All groups share one centre, and each spreads out both ways along 14 directions, with some noise.
Known rows, each followed by its group:
[-10   6   5   8 -15  13   1   7 -14  23  -7  -6 -34  -1  42  11 -17   5
  -9  -3  -7] -> k378
[ 12 -19   9  -6  15 -19   6 -11  -4   3   6   4 -10  -3  20  15  14 -20
   5   7 -11] -> k378
[-17  -9   2  20  -5   1  -4  -3  -3  18 -10  -1 -17  -8  14  13  -7  -6
  12  13   1] -> k158
[ -2   4   2   4  -7  -1  31  -1  -5   7  16 -30  -9  31  15  -4  20   7
 -10  -9 -13] -> k839
[-10 -17 -16  -4  -9 -25  18  -8 -10  -1   1  18  -3  16  -1  -5   6 -13
 -10  19   2] -> k378
[-14 -17 -22   8  -7   8  18 -13  19  10 -19   4  -4  16  -4  19  -9 -24
 -21  -6   2] -> k378
[ 11   7   5  26  11   8   2  20 -16   3  11 -44  -2  -7   3  12   8   3
  19  19   5] -> k839
[ -1  -2   9   2  -5   7  -1 -12  17   6 -15 -12 -15   6  11   9  -7 -12
   0   8   7] -> k437
[ -4   8 -11   1   4   9  18   7  -8  -5  -9  16  -5  10  -5  15  -4  16
   8   5  -7] -> k437
[-12   2 -18   7 -11  16  -5   0  21   5  -5   7 -11  -3   0  -6   5   5
 -19  -9 -19] -> k437
[ -4  10   1   6  -2  -7  26  10 -11  -5   0   5   6  -1  15  30 -25   4
   1  16  -6] -> k378
[-23   6 -19  17  -4  18  13  16 -21  11 -23   7 -13  -9  -4   4 -14  12
  -6   7   5] -> k437
[  1  -4   7  17  16 -23  18  20 -12  -2  14   2  18 -12  13  18 -23  -9
 -17   1   8] -> k378
[  7 -12 -11  -3 -16  -1  11  -3   1   3 -11   3 -15  23   7   6  -2  -8
  -6   3  -5] -> k839
[-23   2  12   7 -13  12  13  -9   8  21 -11 -21  -8  12  -8  -5   3  12
  -9   9  -5] -> k158
[ -2  -3 -15  13 -16   1   0   5  -9   1  -8   5 -25  18  29  22  -9  -2
  25  24  -1] -> k839
[  0  -4 -14   1  -6  10   4   2  -2   3  -1  -5   5   1  -5  19 -19   1
  -4  13   6] -> k839
[-27 -10   9  25   3   1   5   5   5   1  13 -10 -14   0  24   3   5 -10
   9  -1   2] -> k839
[  6   5  -6  14  10   8  24  14  -9   4 -11   2  -4  13   6  16   0   8
   7 -14  -4] -> k158
[ -5 -12  11  21  18  -2  10  -4   4   8  14 -14 -19 -23   6  17   3 -14
  -8   5  -4] -> k158
[ -6  13   4  12  -6   5  16  -7   5  13 -28  -9  -5  -6  19  12 -17   0
   1  -2   6] -> k437
[  3  -5  -4   9   4   8   5  16 -20   8 -20 -13  -5  -5   0 -15  -5   1
   2 -20  23] -> k378
[ -8   6  12   7  -7  18   5  -4   7   7 -13 -10 -23  -8 -14  -6  -3   0
 -20   2 -13] -> k158
[-13  -7  -7   6  17   4  36   4 -12   3 -22   4   1 -31 -20  10 -11  -1
 -21   4  -4] -> k437
[ -1   4   7  11   5 -17  22   0  -9   3   1   4 -23  11  33  -4   2   4
  -9  13  11] -> k378
[  2  -6   2  16   2   8  12   0 -11   2 -28   3 -24 -19 -25   8 -13  -9
  -4  -5   3] -> k437
[ -2 -22 -11   0  -2  -8  21   7  -9 -18   1 -16  -5   6  13 -10   8  -7
  12  16   7] -> k378
[  2  13   0   1 -12  -9   0 -17   1  10  -9   1  -7  -4   1   6  -3   0
  -3   8  -8] -> k437
[ -6  -7 -12   6 -17  -2  29 -15   8  -9  -7 -19   1   2 -10   8 -10 -22
  -9   0   4] -> k378
[  2   7  -2  16  -4   7  10   6 -24   6 -19 -17 -25   0  23  14 -15 -13
  11  -2  19] -> k839
[ -4 -10   1  17 -14  -3   2   1   5  11 -29   2 -21  24   5  -9   0  -5
   5   3   4] -> k839
[-15  13 -18  19   8  -2  18  -7  -3   5   1  12  -6 -22 -14   9   6  -2
 -20   7 -12] -> k437
[  7   5  13 -10   3  13   6   5   0   8   4 -12 -24  18  37   9   0  10
  -8   6  -5] -> k378
[  1  -2  -1  25  -6   2  24   8 -27  -2 -17  -6 -28  11 -13  10 -15 -14
  10 -12  13] -> k437
[ -3  -5   0  11  -5  17   5  16  -4  -3  -4  -9 -13  12  -8   9 -14   1
  -3   9   4] -> k437
[  4   4 -10  31 -11  -1   2  18 -39  -2  -4  11 -37  15 -12   0  -6  -2
  21  -6  10] -> k437
[  2   7   3  23  10  -7  28  20 -12   6   2 -15  12  11   6  12   1  16
  14   3  -2] -> k839
[  9  -1 -15  31   8  15 -27  19   4  -1   4   5 -24  17   2  14   0  -8
   7   3  14] -> k158
[-11  -8 -18  11 -18  -6   8  -3  -8 -13 -14  -5   6   9 -22   0 -11 -17
   9  24  21] -> k378
[-12 -11  -5 -13  -3   8  18   7 -33   3  -2  -8 -11  -9   8   2  -3   9
   2  27  -5] -> k158
[  8 -14   2   4  21   9 -11  24   2   4   9  15   5  22 -13   8   9   2
  -9  -2   1] -> k378
[ 20 -25  11  -3   9 -11  18   5  15   2  15 -28 -16  -5  32 -14  13  -8
 -32  -3  -7] -> k839
[  6 -18   4 -17   5 -11  10 -17   3   2 -14   5  -1 -11  16  10  -3 -15
  -6  16   4] -> k378
[ 19   1   6  -6  18 -14  22  -9 -25   6 -19   6 -13  -2   3   5  28   1
  19  -4 -16] -> k158
[  2  -2  19  22  13  -6  -4 -13  10   2   8 -25 -19 -14  10  24  -3 -23
  -2  33   7] -> k437
[ -7   6  -6  19 -11  10  -3 -16   4   9 -14  -5 -23   1   0  24  -9 -14
  11   4   5] -> k839
[-28  -2  -1  17   6  26  12  13 -11  -8   9 -20 -15 -21  20  17  -4  -5
  17  -4 -10] -> k839
[-16  -6 -14  17 -14   2  -1  14   4   8   3  22  -2   6  -3  15  -7   1
  -3  -2 -30] -> k158
[  0   7  21   5  -6  -7  12   2   8  -2 -20  -4  -6   9   1 -14   4  10
   8  13 -14] -> k158
[ 16   2   5  13  -9   0  29   6  -6   4  -2 -42 -13  15  20   2  -6 -12
 -16 -10   9] -> k839
[ 12   6 -16 -11 -12  14  18   8 -20 -12  -5   3 -18   5  -3   3  -8  -5
 -18  -8  -8] -> k158
[  0  17  18  19  15   0  32  -2 -11  13  13 -25 -18   3  11  13  11  10
 -11  -4  -7] -> k158
[ 15  19   5  -6 -22 -12   5  -5 -20  14   2  -1   0   3 -11   6  -7  16
  -4  15 -20] -> k437
[  5  -1   6  -6   5 -10  19  -7 -21   2   9  -3 -21  10  30  10   6   1
   8  18   2] -> k437
[ 20  23   7  -1  12  10  -3   5  -3  21 -29  22  -5   2   0  10   2  27
  10 -18  -4] -> k437
[  5  -9  -3  12  -8   2   2  14  -7  -6  -5   2 -26   6  23  -1   6 -12
   9  -4 -14] -> k158
[  1   4  -2  16 -10  22  -2  20 -25   5  -5 -23 -11 -16   6  18 -12   1
  29 -13 -13] -> k378
[  2  -5 -15   3 -13   1 -15  -5  -9   3  -2  14 -21  -1  -2   7 -15 -21
 -20   0  12] -> k158
[ -5 -11   4  18  -8  -1   5 -29  12  11  -2 -32 -22   1  19  12  -3 -38
  -1 -13  21] -> k839
[  3  11   9  26   4  18   7   5  13  -5   2 -20 -28 -12  12  20  -6  -3
   9   3 -15] -> k378
[ 10   8  19  12   2  -7  20 -13 -28   5 -30 -27 -28 -24  16   2   7 -20
  23   3   0] -> k839
[ -3 -14 -11   7  -2   6   1  -5  -9   9 -23   1 -14  -4   7  17  -2 -13
  23   7   5] -> k158
[ -1   4 -19   6   4  11  10  29 -19   8  22   7  -8  16  21  12 -16  17
 -29 -10  11] -> k158
[-19   2   3  18  -3   3  -3 -25   2  20 -21  22 -43   7  27  11   4 -14
  17  -9   5] -> k839

New rows. What belongs after each?
[ -7  10  -6  18   0   4  27  -9 -12   1 -24   9 -26 -17  -1  13 -10  -5
   6  -8  -3] -> k437
[ 10   2  -4  10  10  -1  12  15   1   4   4   3   8  -3  -1  20  -4  24
  10  20 -15] -> k839
[ 12  -1   8  18   8  15  11  19   4   7  -6 -19  -4  15  11  28  -1   1
  21  -5 -15] -> k437
[  5  13  18  24   0  -6   0  -1  -9   3   4 -19 -11 -24   5  14 -19 -15
   1   2  13] -> k378
[  2  -7 -11   4   8  12  24   7   0  -2  -5  -2 -23 -20   2   1  15  10
   1  -3 -29] -> k378
[  1 -19   0  10   7 -14  -1   7 -15   9   4   3  -2  -3  16  14  -1 -24
   5  -6   0] -> k378
[ -9  -6 -14  11  -2 -11  21   0  -4  -5   7   7 -18  14  12   3   9   3
  -1  23  -8] -> k378
[-11   2  -9  26   3  11 -10  15  -5  12  -5   8 -24  28 -11 -13   8   9
 -12   5  20] -> k378
[ -4 -13  -5   7  22   8   7  19 -23  -7   2  18 -35 -13  14  -2   6  12
   3  14   4] -> k437
[  2   8   7 -21   1  13   0 -15  12  17 -17  -2  -7  19  17   9   0   9
  -4   8   5] -> k437
[ -6  -6  -3   9  -5  -6  15  -8  -7  -6  -4  -9   2  -4 -11  13  -3 -21
   8   4  -1] -> k839
[ -2  -1  -4  11  -1  -2 -16  -4  -1  -2   8  10 -21  -2  -4   3   6  -6
   4  20  -1] -> k437
[ -7   8  -5  14 -12 -14   6 -26  -5   6  10  -3 -25  -1   7   4   6 -15
  -8  14   2] -> k437
[ 24  16  15  -5 -19  -3  17 -27  -3  14  -8 -18 -23 -25  -2  21  -3   4
   2  10 -44] -> k437
[-15 -10 -11  -7 -12  -5   2  10 -21  12  -5   7   4  21  12  -1   1  17
  13  23  -4] -> k158
[ -7 -11  -2   8  12  21  14  17  -3  -6 -13   5 -16 -12 -10   8  -7   4
  -7   5  -4] -> k437
[  2 -16 -17  15  -1   0  -7  36 -10   1  -5  13   0  32  -2   0  -8   3
   1  10  10] -> k839
[  3  10   0  19   1  -2  12  13 -10  -9  32 -30  -8  14  16  -1   2   4
  -5  10  14] -> k378
[-17  12 -11  32 -12  -4  26   2 -12   2 -14   4 -42   3  15  -5   3   8
   6  11  -4] -> k378
[-25  11   3  -3 -14  11  33 -17   8   3   2 -13  -8   3   7   7 -10   1
 -18 -15  -8] -> k839
[ -3 -23  -7   4   1  -3 -11   2  -2  -4   8  -8 -27 -13  18 -17  15  -8
   0  23   1] -> k378
[-13  -3  -8  30 -14 -11   5  -1 -12   9  11  -9 -16  -8  -4  -4  -4 -21
 -15 -12   2] -> k378
[ -6  -9  -2  16   4   1  23  -4  -6  -1  -4 -11 -14  14   3  17  -2 -21
   5  -3   9] -> k437
[-21 -14   1  12 -21 -14 -20  -3  -6  25 -10   6 -17  13  24  -7   2  -7
  11  17   7] -> k158
[ -7   4 -10  13 -14   5   1 -22  10  -4 -13 -18 -18   4 -14  -1  -6 -14
  -3  23  24] -> k378
[  3   1   9  33  11 -18  10  10 -11 -11   0   4  -4  -4  -3  20  -3 -16
  27  11  -1] -> k378
[-10  -9 -14  16  11 -11  14  -3 -29   8  22   0 -27 -15   0   6  17  -8
 -20  25  -2] -> k437
[  3 -28   8 -14  -7   1 -11   4  -4   4   1  -1 -16  24  39  19   4 -19
  19  14 -10] -> k378
[  9  -5  -3  27   2   3 -14  15 -11  11  -1   2 -22   5 -20  -4   3  -7
  -2 -14   6] -> k437
[  7  19   6  21   4  -5  17   4 -24   4   5   5 -25  -1 -16  11  -8   8
  -9   0   6] -> k437
[ -5   7 -16  19  -3   7  20   2  -8   2  -2 -14 -19  -1  13   6  -1   5
   1   8   4] -> k378
[  8 -12 -13   4  13  -4  22 -15   2   6  -9 -12   7  16   7  25   4 -11
  21  -1  23] -> k158
[  5  -3  -9   4  14   7   9   2   7   7  14  -9 -22   6  26   9  13  10
 -15  12  -3] -> k378
[-22  -2  -8  20 -25  -9  21   7 -12   0   5   2 -17 -13  12   5 -19  -9
 -12   5 -23] -> k378
[  9  27   8  24   7   8  15  -7  13   1  -5  -7 -21 -11   9  25 -19   4
  -7  -1   7] -> k158
[ -1  18   3  21  16  20  17  25   8  -4  -4 -12 -14  17  22   6 -13  27
  -6  16  24] -> k378
[ 25  15   5   1  -9 -18  30  -9 -26   1   3 -28  -8   8  15  13   2  -3
   5  21  -3] -> k839
[  3   1  -2   3  -9   9 -13  -2 -11  10  24 -22 -28  -9  15   3   9   0
  -6   6 -15] -> k378
[ 24  23   0  11  11  -1  16   7   7 -10   6  10 -10   0   9  20 -14  10
 -10  -4  -1] -> k158
[ -9  -3   2  17   2  14  -2 -22   5  20  -8 -23 -52  -2  38  13  11 -18
   3  13   8] -> k437
[  4  -3   4   9   9  -6  16  10 -17 -10  -3   7  -6   5  -2  14  -6  -4
  13   8   6] -> k437
[ 15   0  13  -3   9  -8  13   6  -7  -2  13  -2  -5   0  23  18   2  11
   9  21 -18] -> k437
[ -5 -16  -4  32 -13   8 -12  16 -13  -3  22 -25 -24  25 -31   6  -7 -27
 -11  20  16] -> k437
[-10   8   4   3  -3   7  -7   2   0  -7  13  14 -27 -14  10   5 -24  -1
 -29  15   6] -> k839
[  2  -1   7  28  18  -8  30   9   0  -3 -18   5 -21  10  15   4   6  -4
   9  -8   5] -> k378
[ 11 -11   9 -11   8 -12  20 -22   5   9 -12   4  -3 -10  24  33  -7 -20
  -1   1 -11] -> k378
[ -4   1   0 -11  -5   5   7   7  -5   2  12  -2 -16  -2  36   4  -9  18
 -17  24 -11] -> k378
[  0  -8 -10   4  -3   2  -4   8 -20  -2  -8  -7   6  -6 -20  -6  -2  -5
   9   2  12] -> k378
[-28   8 -41  35 -18  21   2   8  -7  23 -13  -2 -20  13  10  13 -19   6
 -16  12  22] -> k378
[  5  -2  12   3   0  -5   3 -24  10  13   3 -19  -7 -20 -19  18   0 -16
 -23  25 -11] -> k437
[ 22 -23  13 -13   3 -19  17   9 -33  -1  12  -6 -13  18   4 -10   2  -3
 -11   2   8] -> k437
[ 10  -5  -3   1   3  -6  16   8   1  -2  -4  16 -24   1  26  11  -6   7
  -4   9 -18] -> k839
[  1   5  -1 -11 -18 -11   9 -20   0   5  13  -8  -2  -5  -1   5   3  -3
 -18  26 -25] -> k437
[-36 -13 -23  19   4  16  12  -9  -1  10 -13 -11  -7   6  -2  17   0 -24
 -11  24  21] -> k437
[  5   3   0  18  36  15  -3  19  11  19 -23  19  -8  10  -7   5  -4  12
 -21  -4  29] -> k378
[-15 -22 -25   2  -9   2  19   7  -1  -6 -25   7  -1   2   0   4 -11  -9
   2  13   1] -> k378
[ -1 -10 -11   6   1  -5   8 -13 -15   1  -1   6 -15  12 -12  18  11 -17
  15  12  -1] -> k437
[ -1 -11   3  23  10   9 -16   5   5   2 -12  -5 -13 -13 -15   7   3 -17
  12   9   4] -> k839
